There are 4 ways to turn a row about zero (a turn may also mirror it). The second row of each pair is the first, turned, with some noise. The first 20 pairs use one turn. New pairs use 2 turns, one after the other, and a turn may come again.
Some pairs, each with its turns in order after it:
[ 5.61 -1.79 -0.70  4.41]
[-4.16  5.85  1.28  0.91] -> Siku

[-0.92 -0.15 -0.46 -1.07]
[-1.65 -0.27 -0.13  0.21] -> fepo

[-0.07 -0.43  1.85  1.05]
[-2.14  0.40 -0.42  0.53] -> vapu

[ 0.30 -0.30  0.30 -0.83]
[ 0.84 -0.03  0.47 -0.17] -> Siku

[-1.34  0.81  4.81 -0.65]
[ 0.52 -3.55  0.59  3.14] -> fepo

[ 0.59 -1.52  4.05 -3.46]
[-3.75  0.56 -3.70 -1.94] -> Nus

[-0.61  0.81 -0.30  3.18]
[ 2.38 -1.32 -1.30 -1.87] -> fepo

[ 2.90 -3.58 -1.04  1.55]
[ 1.59  4.27 -1.86  0.68] -> fepo

[-0.32 -0.16  4.95  0.65]
[-4.21  1.86 -1.24 -0.61] -> vapu

[-0.80  0.59  1.11 -0.35]
[ 0.21 -1.40  0.78  0.21] -> Siku

[-1.99  0.14  0.94 -2.34]
[-2.94  1.12  0.65  0.59] -> Nus

[-3.27 -1.05 -0.90 -1.76]
[ 1.78 -0.56 -3.52 -0.51] -> vapu

[ 3.41 -0.13  0.19 -4.89]
[-1.97  2.93  4.84  1.81] -> fepo

[ 5.61  1.45 -1.94  0.96]
[ 4.75  1.79 -1.36 -3.17] -> Nus

[ 2.88  0.84 -5.61  1.36]
[ 4.98  1.22  3.26 -2.10] -> Nus

[ 1.37  2.56 -1.68  1.80]
[3.15 1.42 0.17 1.03] -> Nus

[ 2.70  2.23 -0.28 -0.18]
[-1.92  0.22  2.10 -1.57] -> Siku

[ 0.92 -0.77  1.37  1.16]
[-2.00 -0.67  0.38  0.75] -> vapu

[-2.78  0.09 -0.18  0.34]
[ 0.80  0.96 -2.50  1.21] -> vapu

[ 1.31 -1.80  0.82  0.01]
[0.74 2.31 0.45 1.35] -> Siku

New pairs, each followed by its turns in order:
[-1.80  0.32  0.19  1.54]
[-0.28 -0.30  1.59 -1.70] -> fepo Nus

[1.63 3.72 1.57 1.66]
[1.74 2.91 2.96 0.87] -> fepo Siku

[ 4.28 -1.25  0.41  1.74]
[-0.11 -2.12 -3.02  3.43] -> vapu fepo

[ 0.53  2.20  0.35 -1.24]
[-1.55 -1.04  0.35 -1.47] -> Nus Siku

[-1.14 -0.25 -4.44  3.26]
[-3.07 -0.21  3.71  3.40] -> vapu vapu

[-1.67 -2.78  0.11  0.82]
[-2.43 -2.44  0.78 -0.41] -> Nus Nus

[-0.59  2.06 -0.27 -1.84]
[-2.38 -0.92 -1.18  0.95] -> fepo Nus

[-3.01  1.77 -1.88  0.31]
[ 3.59  2.02 -0.30 -0.69] -> vapu Nus

[ 0.45  2.29  3.34 -5.61]
[-5.56 -0.01  4.04  0.26] -> vapu fepo

[1.11 1.29 1.55 2.03]
[-1.31 -1.77  1.69  0.55] -> fepo vapu

[ 2.13  1.97 -2.45  2.64]
[ 1.76  2.11 -3.67 -0.34] -> Siku vapu

[-1.02 -1.55  1.81  1.46]
[ 0.42  1.77 -1.99  1.26] -> Nus Siku

[-3.19  0.45 -3.85 -1.14]
[-0.68  1.12  3.75 -3.33] -> Siku Nus

[-1.18 -1.44  4.30  0.61]
[-1.28  0.12  4.30  2.90] -> vapu Nus

[ 0.22 -0.23  0.56  5.26]
[-1.35  3.97  0.02 -3.10] -> fepo Siku

[1.99 0.01 0.71 3.02]
[-1.37  2.50  1.55 -1.54] -> fepo Siku

[ 0.04 -5.41  3.09 -0.31]
[ 2.10  0.13 -5.72  0.88] -> vapu Siku

[-5.61  2.53 -0.96  1.64]
[ 4.58 -2.80 -4.09  1.12] -> Nus fepo

[-2.29 -0.38 -0.62  0.98]
[ 0.30  0.28 -0.07  2.27] -> Nus Siku

[ 4.74 -0.71  1.30  0.29]
[-2.49  0.40 -3.86 -0.76] -> vapu vapu

[ 1.58 -3.18  0.53 -0.47]
[-3.31  1.51  0.54  1.13] -> Nus fepo

[ 3.08 -0.08  4.78  5.61]
[-4.05  6.20  2.21 -0.56] -> fepo Siku

[-1.78 -2.57  0.03  2.14]
[-2.31  0.67 -2.87  1.44] -> vapu Siku

[-0.84  1.62 -2.15 -4.78]
[-1.16  2.71 -4.03 -1.87] -> fepo vapu

[-4.10 -0.35 -0.07 -0.07]
[-2.10  1.76 -2.27  2.42] -> Nus vapu

[-1.29  2.48  0.99  0.75]
[0.02 1.38 1.38 2.33] -> Nus vapu

[-3.90 -1.75 -2.44 -1.18]
[ 3.76  0.84 -3.55  0.49] -> fepo vapu

[ 2.41 -0.84  1.55 -0.65]
[-2.24 -0.17  1.79  1.42] -> fepo Siku

[ 0.91 -1.49 -4.20 -1.24]
[-0.49  4.40  2.23 -0.67] -> Siku Nus

[-2.36  0.58 -1.65  3.16]
[ 1.19  1.41 -1.47 -2.94] -> fepo Siku

[ 1.47 -2.24 -1.64 -1.96]
[ 0.71 -3.34  1.01 -1.39] -> fepo fepo

[-0.45 -5.36  0.91 -2.12]
[ 0.30  0.62  6.14 -0.20] -> Siku vapu

[-1.02 -0.92 -0.13 -5.40]
[ 2.06 -5.43 -0.65 -0.45] -> Nus Siku

[ 2.22 -0.01 -2.09  0.75]
[ 0.33  3.03 -1.49 -0.02] -> fepo Nus

[-2.12  0.74 -2.15  0.31]
[ 0.30  1.30 -2.49 -1.34] -> Siku Siku

[ 0.46 -1.09 -3.57 -0.78]
[-1.99  0.47  2.38 -1.85] -> Siku fepo

[-2.13  0.53  1.65 -0.38]
[-1.01 -2.75  0.92 -0.68] -> fepo Nus

[ 0.95 -0.79  3.48 -0.29]
[ 0.00 -0.17  3.56 -0.46] -> Nus Nus

[ 0.72 -1.76 -0.10  2.75]
[ 1.79 -0.08  0.73  2.58] -> Siku Nus

[-1.37 -0.10 -0.54  5.61]
[-0.22 -1.68 -4.45 -2.85] -> Siku fepo

[ 0.16 -3.17  5.61  1.19]
[-2.69 -1.37  4.63  3.23] -> vapu Nus

[-0.69  0.47 -0.22  3.00]
[-0.85  2.64  0.69  1.47] -> Nus Siku

[ 0.47  0.05  0.18 -2.70]
[-0.79 -0.88  0.76 -2.37] -> Siku vapu

[ 0.08 -0.14  2.04 -1.88]
[-2.25  0.71 -0.77  1.49] -> fepo vapu

[ 3.41 -0.26  0.38  2.28]
[-0.66 -4.11  0.66  1.25] -> Siku Siku

[ 0.92  2.17  2.28 -1.75]
[-2.54  2.84 -0.24  1.08] -> vapu Nus

[ 0.76  1.24  0.06 -5.61]
[ 1.21 -2.83 -0.33 -4.88] -> vapu vapu

[ 3.01 -5.61 -1.30 -1.54]
[ 0.76 -2.90 -3.40 -5.06] -> Nus vapu

[-3.16 -2.06 -0.57 -4.90]
[ 0.66  3.52 -2.37 -4.40] -> vapu Siku

[-4.26  1.57 -0.79 -3.03]
[ 3.61 -1.54  3.44 -1.78] -> vapu vapu

[-0.05 -4.37 -1.79  0.46]
[2.07 1.91 2.36 2.24] -> fepo Nus

[ 0.69 -3.39 -1.81  1.66]
[ 1.39  1.25 -3.27  0.74] -> vapu fepo

[ 1.80 -1.53  4.30  0.80]
[ 0.16  1.70 -3.81 -2.00] -> Nus Siku

